The same things were measured in two ways. Each way mixes the same 11 hidden numbers, adds some noise and spreads widely along 7 directions of its own, which tell nothing about the thing.
Some things both ways: the first way, then the second way.
[  4  -5  13 -12   4   3  17  15  -3   7  12 -14   1  -2  13  -9   3  -8
  -2  12   4]
[  1 -11 -19  17   9  -4 -24 -17  -5  -8  -1  18  -7  -4  16  -3 -11  -3
   0 -12]

[ -3  -5  -3 -12  -9  -2  12  15   2   8  -4 -15  20  15  -1  -7  -2 -17
   7  -6  -5]
[ -6 -13  -3  -1  -4   2 -15   1  -5  22 -15   5   0  13 -21  -4   0 -36
   6   8]

[-20   2  12   3 -15  14  -3   1  -9   9 -14  -2  26   5  -6   1  -1 -10
  12  -2  -3]
[-25   0  -1  12  12   2 -10 -13  -6  -3  -1  11  13   6   5  -2   6 -28
   2 -18]

[ -4  -1   3  11   9  14  -4  -4  13  11 -11   6  24  15   0   8  -4   4
  19 -10  -7]
[  0 -18  -1 -18 -10  -5   0   7   6   8   1  -4   1  -7 -16  -5  -5 -16
   6  15]

[  0  12  -9  14 -10   7   0 -10   2  -2 -14   3  -9  -2  -6   8   2  -4
   3 -16   3]
[  3  28 -19   5   0   4  -8  22   6 -18 -19  -2  10  -4  -8   2  -2 -11
   5  18]

[ -3 -14  -4   3   0  10   9  10  25   7  14  -8  17  -9  30   6 -13  14
   1   6   0]
[  4 -18  -2   3  -3 -10   8  -4  11  13   2   8   0  -5   6  -1  -9  -5
  -3 -14]

[-20  -4  10  -1  -6   8 -14 -13  -5  -4   4   9  19  11   6   8  -5   8
 -21  18  -4]
[ -8  -3  10  -6   5  -7  15  25   8   3  -3   6  14 -16   7   1   2  -6
 -13  23]

[  0  -6   7  -4  13  11 -13   3  11  18  -2   1   1   4  33   3  13  27
  -4  17   0]
[  9  -5  10  11  10  -6   1 -15  -8  -2   4  22  -1   0  -2  10  -7   4
   4  18]

[ 12   9  10 -15   4   5   5  -6   0   7  15  -9   3 -16   7   3  10  -8
  11   0   4]
[  1  12   3  -1  -1  -2 -13  14  19   1   2   7  20  -5 -10 -10  -7 -11
   9  13]

[-13  -9   2  14  -5   2 -11  -4  -2  -2 -18   4   4  16  13   2 -11  18
 -23  13  -3]
[-21  -5  -4   0   5  -1  -6   5  -6   4 -16  10   4  -6  -1   1   2 -28
  -5   8]

[-11  -3  -9  16  -7   4   9 -12  14  -1   3  -6   7  -3  16   3 -13  20
  -1   5   2]
[ 2 -5 -8  6  5 -4  0  5  4  1 -4  6 10 -5 -2 -1  1 -8  8  8]

[-17  -2   3   2  -1  -8 -11 -12  -5 -14 -15   8   1  18   4   2   3  13
 -20  10   1]
[ -2  -9  -3  -1   2   0   7  10 -12   5 -14  -1  -3   1  -1   6  -3 -20
  -3   4]

[ 17  10   2   0  17  -7  21  -3   0   4  -3 -11 -12   9  -3 -21   2   3
  16   6  -3]
[ -7  21  18   2   5   6  19  13  15 -18   1  -3  19   0   2  13  -6  -8
  -5 -13]

[  4  17  -7  20 -16  -2  -8 -25   0 -11  -5   9   1  -8  -8  11   1   4
  -3 -15   4]
[ -4  -3  -7 -16  -2   5  -8  23  15   4  -7  -3  18  -7 -20  -6  -3 -24
  10  14]

[ -8  10  -5   7 -12  21 -17  -8   9   8   0   9   3  -9   0  14  -3  -5
  -4  -8   3]
[ 10   7  -7   1   0   1   8   1  -5  -7  -1 -14   2  -3  10   3 -15  -7
  -3 -11]

[  6  14   4   6   5   5   4 -16  -4  -3   3   3 -13  -6  -9   3  12 -10
  13 -11  12]
[  5  -4 -11 -16  -8   7 -12  -1  -5  -4   3 -25   6   7 -11  -4   0 -21
  16  -7]

[ -2 -13  -2  -2 -14   3   4  16  -7  18 -14  -1 -18  -2  13   5   2 -14
   1   4  12]
[ -4  20   7  13   3   3  -4   2   1 -22  -6  -4  10   9 -16  -1   9 -14
   4  10]

[ -3   1 -12  16 -11  16   5   2   6   8   3 -10 -14 -13   9   8  -2  -4
   2  -9  15]
[ -7   1  -7   5  -6   0   1   9   1   0  -4   3  -3   7   9   2 -19 -21
  -5  -2]

[ -6   6   5 -11   1 -12  22   3 -16  -9 -12 -18  -5   3 -10 -12   1  -8
   2   5   1]
[ -8 -18   0 -10 -11   0  10   9   3   5   3  -5   5   2 -14  -5  -1 -15
  10  12]

[  5   6  20 -20   8   5 -11   4 -18  -4 -13   6  -6  27   5 -17  26  -5
 -11  10 -10]
[-10 -17 -11 -16   6   2   1   7 -17   6  -4   6  -5  -6   6   5 -11 -26
  -9   1]

[-15  -6   8   7  -4   5  -3   7   3   4 -19   2   4   7  11   2  -6  -1
   2   6  -1]
[ -1  -6 -14  -5  -6   0  -5  10  10  -4   6  -4  10  -7   0 -12 -13 -12
   8  -3]

[  5  10 -10  17  -6   5   5 -19  11  -5  12  -1  -9 -17   2  14   1   0
  10 -13  12]
[ 10   1  -7  -2  -2  -4 -12   9  11   2   0  11   1   0  -9   0  -6  -4
   8  19]

[ -1 -10   8  -5   3   9   7  20   8  11   3   6  -3   2  21  -3   8   2
   0   9   5]
[ 10  -7  -3   0   0  -6   5  10  -7  -4 -12   3 -10  -8  -2   7  -8  -3
   1  18]

[ 10   5   0  10  16  -6  19 -11   6  -9   3  -4  -8   3  -5  -8  -6   4
  12  -6   5]
[  8  -2  -4  -2   4  -8 -16   9  19   1   2  22  10 -13  -5  -3  -9  -1
   7  22]

[ 10  11  -2  -1   7   1   7  -5  -9   2   5   0 -21   1 -13   1  12 -11
   1  -3  10]
[ -6  -8  -2  -9  -4   2 -21 -13  -1   0  -1  -3  -8   3 -16   3  -7 -21
  13  13]

[  9   3  -5  -7 -14  -5  16   0  -7  10  13 -24  -8 -11   8  -6   1  -9
  -2   9   6]
[ 24 -23 -24  10   2  -1  -8   2   0 -24  13   2  -8  -6   9  -8 -22  10
   2   6]

[ 12   6   7 -16  10  -1   8  -3 -12   0  11   5 -20  -9  -1   6  24  -4
  -3   2  13]
[  1  10  12   9   7  -1   0  -4  13 -16   1   1  10  -4  -3   7  -2   0
   3   3]

[  4   6   2   8   3   5  -1 -18   7   3   2   0  14   3   4   8   1   6
  12  -3  -5]
[  1  -7  18  -8  -2   0  32   7  -4  -2   3  -9   1   5  -6  10   9  -5
 -11  -7]

[ -1 -10   3  -6 -14   9  10  24  -7  11  11  -5  -4 -13  14  -5   6  -8
   7   8  14]
[ -6 -15  -2  -4   0  -3 -18 -10   7  -9  10   5   6   3  -5  -2   2 -18
  11  -6]

[ -5   4   2  -3  -7  15   8   0  -4   3  12   0   2 -13  -8  11   2 -18
  -1 -12  14]
[  2  -6  -5  19   9 -10 -10 -11  -2  -1  -4  21  -6  -6  12   1  -9  -1
  -5  10]

[ -8  10   5  -2  -5  -4  12  -4  -7  -9 -12  -2   6   3 -19 -10  -8 -14
  14  -4  -3]
[-3 10  7  0  6 -1 -1  6 11 -4  5  6 25 -3 -9 -2  9 -9  9  4]

Other things, the second way, with their names:
<715>: [  6  -1 -18  -6   3   2 -17   4  10  -6  -6  -4   1  -6  -1   4  -3 -11
   4  -8]
<376>: [-13   7  20   1   4   0  11  10   9  -9   4   5  11   5  -6   7   2 -17
  -3   3]
<510>: [-10  19  -7   1   1  -1  -8  12   8   1 -16  -4  19  -7  -7  -6   8 -20
   5   3]
<501>: [-18 -22  12  -8   4  -5  -4  -7  19  11  16  12  19  -7 -10  -6  -2 -21
   9   5]
<901>: [ -4  -6  -2 -10  -7  -4   3   9  -2  13  -5  -3   6  -1 -12  -6   2 -20
   6   9]
<301>: [ -2   7  -9  -4  -2  -3 -16  -8  -4   2  -7   2   3  -1 -10   1   2 -19
  17   1]
<427>: [-21   6  17   8   0   1  16   2   2   5  -9  -1   4   4  -3   0  -5 -25
  -7 -16]
<162>: [ -6 -19  18  -1  11  -1   0 -17   8   6  20  12   7   2 -15  -1   4 -10
  10  -4]
<130>: [ -5 -15   0  -2   7   2  -6 -20  10   6  20   3  20  -2  -6  -8   7  -3
  13 -16]
<703>: [-13  16  25  17   5  -7  26  10   3   3 -12  19   5   7   2  15  -1 -14
 -10  -3]
<865>: [  0 -17 -11  -1  -1  -4  -9  -2   6   6   1   8   8  -5  -8  -5  -7 -11
  11  14]
<1008>: [  3   2   0  -3   0   2  -3  -3   0 -14   4  -9  10   6   2   4   1 -15
   0 -16]
<800>: [ -5   1  11   7  11  -3  -4  -8  -5   0  -8  12   9   0   8   7   5 -15
 -14 -14]
<256>: [  8  14   6  14   6  -9  -7 -11  -4  -5 -13  17  -9   0 -10  10   4   1
   3  11]
<89>: [  3  -7   9   5   6   4   2  -5  24 -10  26   1  26  -1   6  -5 -13   0
   3 -14]
<502>: [ -1 -20  -7   2   4  -3  -4   2   9  -3   3   9  -2 -12  -3  -3 -22 -10
   7  11]
<694>: [  2  -5  15   2   1   2  17  15  -5   2  -3   2  11   8 -11   3   9  -8
  -2  16]
<493>: [ 18  -2 -12   8  -1  -9   9  18   8 -17  -2   7  -4  -9  -1  -2  -8   8
   1  13]
<780>: [  7  20  -9   5   0   2 -24  -3   9 -17   3  -6  14   8   1  -3  -4 -15
   5 -13]
<35>: [ 12  -7  -8  -3  -8  -1  -3   4  11 -11   5  -4   5   1   0  -1 -12  -3
   2  -1]
<23>: [-12 -10  -1  -4  -8   3  -3   9   8   6  -6  -2   7   9 -11  -2  -2 -28
   3   1]
<124>: [ -1 -28  33  -4   4  -6  11  -4  30   9  26  18  17 -10 -14  -2 -15   1
   4  21]
<587>: [  4   0  -2  -2   6   7  -2  -9  -9   1  -8  -9  11   5 -14   5  12 -12
  11 -10]
<476>: [ -4   5   5  -2  -2   5  -2  -4  15  -6  13 -10  23   5  -7  -4   7  -7
   8 -10]
<894>: [-18  -5  18  -7  -4   1   3  10  22  16  -4   0  15  -6 -13  -7  -2 -18
  -1   6]
<422>: [  1 -14  -3  -1   6   0  11  -1  -5  -1   4   2  -3  -6   1   1 -19 -14
  -1  -5]
<490>: [ -2   9   3  11   6  -1 -10   1  -4  -8 -11  13   3   4 -11   5  10  -9
   2  20]
<263>: [ -6  -2   3  13  13  -1   2 -28 -17  -4   4   0  -1  12  -6   6   7 -20
   5 -13]
<158>: [  0 -10  -8  -2  -2  -6  -5   3  -9  -8  -7   6  -2  -3  -4   3   2 -12
   0  15]
<871>: [ -4  -6  -4   5  10  -7 -10   2   6   4  -2  17   2 -11  -2  -1 -12 -14
   2  19]
<817>: [ -7   6   2  -4   4  -5 -14 -11  11   4  -2   8   3 -11  -7   1  -3  -9
   5  10]
<523>: [  0 -11   9  -4   3   1   1  -3   9   3   8  11  11   4 -18   6  15   2
  11  13]
<773>: [  4 -18   1   8   7  -1  12  -7 -10  -7   5   4  -7   4   3   4 -10  -8
  -6  -7]
<417>: [  6  -6   4   8   3   0   3 -14  -5  -9  10   1   4   9   4   2   2  -1
  -1 -14]
<802>: [  0   3   2  -7  -8  -1   2   6  19 -11   8 -17  18  -5  -9 -10  -6 -14
   5  -9]
<42>: [ -2 -15  -1 -21  -7  -6 -13   5   6   9   6   3  11  -7 -17  -5  -2 -19
  13  26]
<946>: [ -1  -6 -14   9   9   0  -7   0  -2 -10  -5  10   5  -7   1  -1  -4  -7
   5   5]
<57>: [ 11 -15  -2   5   5  -2   2   9   5  -8   2   6  -5  -7   4  -1 -10   7
 -11  14]
<176>: [ 12  13   4   6   9   7   1 -17 -15  -5   6   3   9  20   6  17  24   7
   3 -28]
<428>: [  2   1   4   1   2   4  -3  11   7 -12   3   7  18   4  -1   5  10  -1
  -2  10]
<392>: [ -7  22   8  14   7  -5 -14   2  13  -6  -5  21  18   1   1   2   9  -6
  -2  15]
<825>: [  7   0  -9   8  10  -6 -15   4   7  -6 -11  19   2  -7  -2   4  -1  -6
   0  11]
<500>: [  4  -6 -23  -7  -8  -3 -23   5   2  -2  -1   7  -4  -6  -8 -11 -11 -11
  18  14]
<401>: [-13  16   5   5   4  -3  -4   4   7 -17   0   7  21  -3   4   1   3 -15
   3  -4]
<594>: [  8   1   2  17  10   0   6  -9 -11 -13 -11   5 -11   0   4  11   0   7
 -10  -2]
<567>: [16  0  1 -3  0 -4 -3  7 11 -9 13  7 11 -2  1  0 -5  6 -1 11]
<351>: [  1  -7 -10   6   2   1  -9   9  19 -17  15   5  15  -7   5 -14 -23 -11
   3  -5]
<951>: [-14   7  -1  -1  -5   3  -3   1 -13  -5 -18 -21   9   7 -16  -6  12 -37
   6  -4]
<997>: [-10   5   9  12   5  -4   9   0  13   0  -2  14   8   0   3   7  -8 -10
  -5   1]
<565>: [ -1 -12   6  -8  -2   4  -2  -4   8   1  17  -1  22   8 -10  -1   9 -10
  17  -6]
<862>: [  8   2  -3  -4  -1   3  -9   6   0  -1  -9 -11   6  -1  -1  -1  -2 -11
  -3   0]
<44>: [ 11 -17  -1   1   6  -3  -7 -10  10  -8  12   2  -1  -6  -6   1 -11  -1
   7   9]
<960>: [-15  -9  33 -13  -6  -5  18   2  14  26   9  -1  24  -1 -16  -3   4 -19
   0  14]
<1088>: [ -6 -13  -3 -11   0  -4 -14   0  21  15  -3   6  24 -14 -16  -8  -1 -19
  22   5]
<495>: [ 14 -10   3 -11  -8   4   8   0  -7  -2  13 -19   6  15  -9  -1   8  -8
   3  -7]
<506>: [ 11   0   9   5   1  -1  31  31   9 -12   1   5   2  -3  -2   7  -4  13
 -15  29]
<461>: [  4  -8  -1  -7  -6  -4 -15   3   7   1   4   0  10  -3  -7  -7  -6 -13
   4  18]
<53>: [-2  8 29 10  9 -4  8 -2 21 -5 10 18 18 -2 -7  7 -7  1 -2 17]
<1094>: [  4  19   3  -1  -5  -3   4  16  20 -11  -1  -9  16  -8   3  -1  -6  -3
   3  -4]
<410>: [  5  13   3  19  16  -2  -8 -24  -9 -19  -7   2   1   2  -4  13  13   3
   6   6]
<761>: [  6 -10  -4   4   8  -6   5 -12  -8 -11   6   2  -2  -5   8   5  -5  -5
  -4  -6]
<698>: [  6  -5   6 -18 -10  -4  23   3   4  -6  21 -14  10  -3   3   1   7   7
  -3  -5]
<665>: [  7   2   4  16   6  -1  11  -2 -14 -12  -7   5  -4   6   7  11  -2   0
  -7   0]
<355>: [-19   2   5   0  10  -1  -2  18  17  -1   2  19  29  -8  -2  -5   3 -22
  -5  10]
<676>: [ 17   1  -2  -5  -1  -5 -25 -17   4   7   3   7  12   7 -13   8   5  -8
  25   7]
<512>: [ -9   8   4   4  13  -3  -5  -2   0  -6  -6  15  12  -7  -7   6  13 -10
   8   7]
<672>: [ -3  -1 -10   5  13   0  -5  -2   2 -10   7  17   6  -8   8   1  -5  -2
   0 -11]
<661>: [ 14   2  16   2   2  -2   9   5   5 -10   6  16   0   5  -7  17   6  18
  -2  25]
<533>: [  2  -1  25   9  16   9  33   4   4  -6  13  -2  19   8   1   9  -5  -6
 -14 -16]
<843>: [ -3  -6   1  10   4  -3 -11 -12   7   3   1  13   7  -5  -1  -5 -12  -6
   5   4]
<411>: [ 10  -6   1  12   3   2   8 -16  -9 -24  18  -1   6   9   9   1   1   9
  -4  -9]
<251>: [  7 -21 -11  -5  -7  -7   0   0  -4   2   0   9  -8   0  -4   5   0  -3
   2  16]
<1080>: [  4  -9  -4  -3  -1  -4  12   6  -7  -3  -5  -3  -1  -4  -3  -1  -3 -10
   0  -5]
<139>: [  0 -14   1  -8 -10  -1   3  -2   1  -6   8 -12   3   3 -11  -5 -11 -18
  13   0]
<202>: [ -4  -1  20   1   2   3  18  -5   1   3   3   2   5   7 -11  13  -4  -7
   2  10]
<134>: [-22  -9   8  -2   1  -7  -9   2   5  19  -9  34  12   1 -18   5   9 -22
  10  32]
<576>: [ 13  -7 -15   8   8   0  -6 -11  -3 -15   3   2  -3  -9   7   1  -4  14
   7  -9]
<531>: [  5 -24 -14  -7  -8  -2 -10   0   2   8   2  -5   0   1 -10  -9 -14 -20
  15  -1]
<137>: [-14  -9  13  -6  -4  -1  12   2  10   6  -1  -7  10   0 -14   1   1 -20
   8   1]
<1034>: [ 19  34   6  12   9   7  -4   2   0 -35  -6  -8  19  10   0  13  17   7
  -6  -7]
<836>: [  7 -15   6  11  -5  -3  26  -2  -8 -12  11 -11  -1   5  10  -2 -12  -1
  -8  -8]
<481>: [ 11   9 -20  -4  -7   3 -10   7  -5  -4 -11 -23   9   4  -5  -8   7 -16
  -3  -2]
<712>: [  7   3  -3  -6  -1   0  11  15   8 -13  -1  -8   9 -11   5   5 -10   0
  -1   1]
<890>: [  6   2   7  -6   0   2  -3  -2   5  -2  10  -9  13   3 -13  -4   4  -8
   7   8]
<458>: [  4  15  26   4  10   0  11   5  10 -10   4   6  20   2   4  13   4  -1
 -11  -5]
<160>: [ 10  -7 -22   2   6  -8 -19   8  19 -21  10  13  10 -23   4 -11 -21   0
  15  15]
<840>: [16  5  4  7  6 -3 -6 -7 -4  8  1 19 -2  4  5 12 -4 11 -6 20]
<408>: [  5 -29  -1 -16  -4   2   2  13  17   8  13  -2  15 -10 -10 -10 -10  -6
   4  13]
<6>: [  7   8  -6   7   3   4 -18  -6   9 -10   6  11  13   7  -2   3   2   2
  10   1]
<186>: [  1  -3  -9   6  15  -6 -18 -14  -1   7  -3  28   1  -6   4   9   0  -4
   7  -1]
<446>: [-14   0   9   6   4  -3  -8 -10  11   7   2  14  13   3  -7   0   5 -15
   7   1]
<522>: [  4 -24  -4  -7  -6   3  -2 -10  -8   5  15  -3   6   9 -10  -7  -1  -8
  12   6]
<384>: [-16  -3   7 -17   1  -2  -7   1  13  14   2   9  23  -7 -16   2   4 -25
  14  14]
<575>: [  7 -16  -1  -4  -3   0  -1 -14   5   1  11 -17   7   2 -12  -5  -1  -9
  13  -4]
<926>: [ 12  -5 -15  21   9  -9 -15 -17  -8 -16  -3  18 -14  -2  20   6 -13   3
  -4  -8]
<516>: [ -9   2 -19  -6  -4  -1 -27   2   8   6 -10  -9  12  -6 -15 -17 -10 -37
  17   3]
<228>: [  6  -7  -2  14   7  -8   0   1   0 -16  -7  13 -13  -6   1   3  -9  -3
  -5  -1]
<938>: [ -1  10  11  -3  -3  -9   0   3  19   4   8  14   9  -9   0   3 -17  -3
   5  18]
<566>: [ 3 -8 -6 -6  3  0 -7 -4  3 -6 10 -1  8 -6  3  3 -6 -5  4  8]
<11>: [ 12 -20  -6   0  -5   0  -2  -9  -2   4  11   1   0   9   0   0 -11  -5
   8  -6]
<937>: [-19   1 -14   4   3   3  -5   3 -10 -11 -22  -7  -2  -6   1  -4  -1 -31
  -6 -15]

Some of these things the first way, each followed by its name:
[  1  -3   8  -2  -6  -4   6   7  -5  -5   1   5  -9  -5  -1   8  -4 -15
 -19   2   9]
<894>
[  0   5  -1 -22 -19  -2   0  10 -15  -8  13  -5 -16 -17   1  -4   7 -19
 -15   7  11]
<567>
[  3  -1   8   4   7   5   4 -15   7  13   4  -9  18   4  17   4  11  13
  14   1   0]
<694>
[-14   3  -5  25 -23   5  -8  -9   4   0 -15   5   6  -6   4  10 -11   9
  -8  -3   4]
<946>
[-14  -2  -7   7 -15   6  -2   6  -3  -9  -8   9 -18 -14  -7   7 -19  -9
 -20  -6  17]
<960>
[  3   9  -9 -11   3 -15   2 -22  -9 -13  -3 -17 -16  -1  -3  -2  -9   9
 -21  13  -1]
<516>
[  4   7  16 -13  11   8   3  -5  -7  10   0 -11   9   2   9   2  24  -1
  11  -1   1]
<522>
[ -4 -10  15   6  22   6   5   6  -1   8 -20  -1  -1  15  10 -10   0  12
  14   9   2]
<401>
[-16 -12  -3  12 -10  -1   4  11  -1   5 -19   2  -7  16   5  -8 -12  -2
   7  12   2]
<376>
[ -1 -13   8  16  -6  15   7  12   0  11 -17   6   4  14  11  -6   0  -7
  15 -10   3]
<355>
[ -1   5  -8  -1  -6  -5  -5  -7   7  -4   5   0  -7 -19   5  13 -12   6
 -11   7   5]
<256>
[-16  -3  -8  24  12 -10   5 -20  16  -7 -16  -7   5   9   9   1 -20  30
   6  10  -2]
<703>
[ -4  -3   0 -11  11  12  12  21  16   5  15   1   8   0  11 -10  10   5
  18  -1   6]
<676>
[  3  -2   5  -7  -5   5  12  14   3   6  -6  -4   3  -5   8  -7  -2 -10
  10  -2   0]
<1080>
[ 11   4   3 -11   2  21   1  -9  -2  24  19 -15  -2 -28  21  16  21   5
   6  -3  16]
<836>
[  5   5   1  -7   6  10   8  -9   6   3  18 -19   2  -9  16  -7 -12  10
   3  21  -7]
<698>
[ 16   4  10   2  11   7   7  -7  -6  14  -7  -6  -8   1   7   1  21  -6
  21 -11   8]
<351>
[  3  18  -9 -10   2  -9   8 -16  -2   2   4 -19   2   5  -7  -8   1  10
  -6  12  -8]
<202>
[ -3   3   5 -10   4 -15  19   4  -9 -20  -5   4  -2  29 -21 -17   2 -21
   1   1  -8]
<715>
[ -5   5  10  -7   5  -5   1  -5  -2  -4  -4 -11   2  -3  11   1   5   5
   2  15  -3]
<500>
[  8   7  14 -23  16  -9   8   0 -16  -9   2   3  -5  17 -18 -15  15 -16
   3   2   1]
<458>
[-12   2  10 -13  -5   5  -3   6  -6  -5 -11   2   7   1  -2   3   4 -13
  -1  -3  -1]
<901>
[ 13  -4   3  -8  18 -19  14 -13  -3   0   1 -15  -3  10  11  -6   2  14
   4  18  -2]
<228>
[  0  -5  15  -5   6  21   5  10  -5   6   3   9   1  -5   3  12  19 -17
  13 -16  16]
<392>
[-16  -7  -4  13 -16  -5   4   6   1 -11 -24  12 -13  -5   0  10  -7 -12
   5 -10  12]
<493>
[ 13   1   5 -17  10 -18  17  -8 -11  -4  19 -31   2   7  16 -20   5  16
 -12  30  -4]
<428>
[ 11   0  -3   8   1  13   7   0  11  19   1  -5   4  -8   4   6  -9  -6
  18 -11   3]
<802>
[ 16   4   6  -1  24   8  17  -4   1   4   4  -8  -5   8   1 -13   6   4
  17  -4   3]
<42>
[ 22   8   6 -10   5  13   6  -8   6  15  33  -7  13 -11   5   6   9  -8
   4  -5   5]
<862>
[ 12   2   6 -34   7   0   8   0 -11   4  18  -8 -11  -6  14   2  28  -2
  -9  10   5]
<575>
[ -4   3  10   2 -15   7   7   5  -3  -4  -4   7  -7 -12   4   2   0 -16
   0  -3   6]
<130>
[ 16   9  -2   2 -13   3  16  -7  -1   6  18  -5 -14 -25   2  -1   5 -13
  17  -5  13]
<162>
[  9  14  21 -11   8  -1  -4 -14 -16 -12  -6   7 -10  -1   3  -1  29  -4
   4   1   0]
<672>
[  3  -2  -3  -1  14  -2  -2 -14   5   7   4 -13   4  14   9  -2  -3   9
   7  13  -3]
<780>
[ -2  14   1  10 -14  15  -3  -1   2   0   2  14  -2 -15 -10   8   3 -10
   1 -14   9]
<712>
[ 12  18   9 -34   6  -9   5  -8 -17  -4  17 -19  -5 -18  -3   0  15  -3
 -20  11   4]
<843>
[ 10  18  10   3   7  -3   2 -28   0  -7  14  -1  -2 -15   4  11  11  10
  -3   4   3]
<576>
[ -7  -6  -6  24 -16  22 -15  -6   9  21 -11   5   6 -14  14  21 -13   9
   0 -10  11]
<951>
[ 10   1   4  -2   5  11   4   3  -6   5   6   2 -14  -7  -4   5   8 -15
   1 -14  19]
<461>
[-18  -2 -11  -2 -17  -3  -6   2  -4  -9  -7  -1  -7  -3   6   7  -6   6
 -25  11   4]
<997>
[  2  20  22 -21  21  13  -3  -9  -8  -4  -2  10  11  -3 -15   9  32 -11
  22 -17   1]
<301>
[  7   6 -13   2 -23  -5   2  -8  -3   5  -3  -4 -18   0   4  -9   1  -6
  -7   0   3]
<533>
[-13 -13  10  -3   2   7   2  19   3  12 -16   7   5  16  17  -8   2   4
   9  15  -4]
<160>
[  3  11   6  -1   2   5  -7 -16   2   2  18   2  10  -9   9  15  21  11
   4   5   4]
<661>
[ -4  18   0  -6  -7  -1  -1 -18  -5  -6   5  -7  13 -14 -13  11  10  -4
   6 -11   6]
<531>
[  1  11   5 -14   1   6 -13 -16 -14   0   6  -6  14  -6   1  10  18  12
  -7   3   2]
<158>
[  6 -23   4  19  -7  10  -1  16  13  10  -5  14 -18   3  39   4   4   7
 -12   3  14]
<408>
[ -8   0  -7 -22  -2  -9   5  -5 -14  -1 -11 -14 -12  17   2 -14   0   0
  -8  20  -8]
<263>
[ -5   3  16  -9   2   8 -11  -6  -2   2   0   9  14  -2  17   4  14  16
   0  15  -6]
<512>
[ -7  -1   4  18  -9  14   4   0  14  11   6   0  14 -12  19   3   1  11
  21  -1   8]
<565>
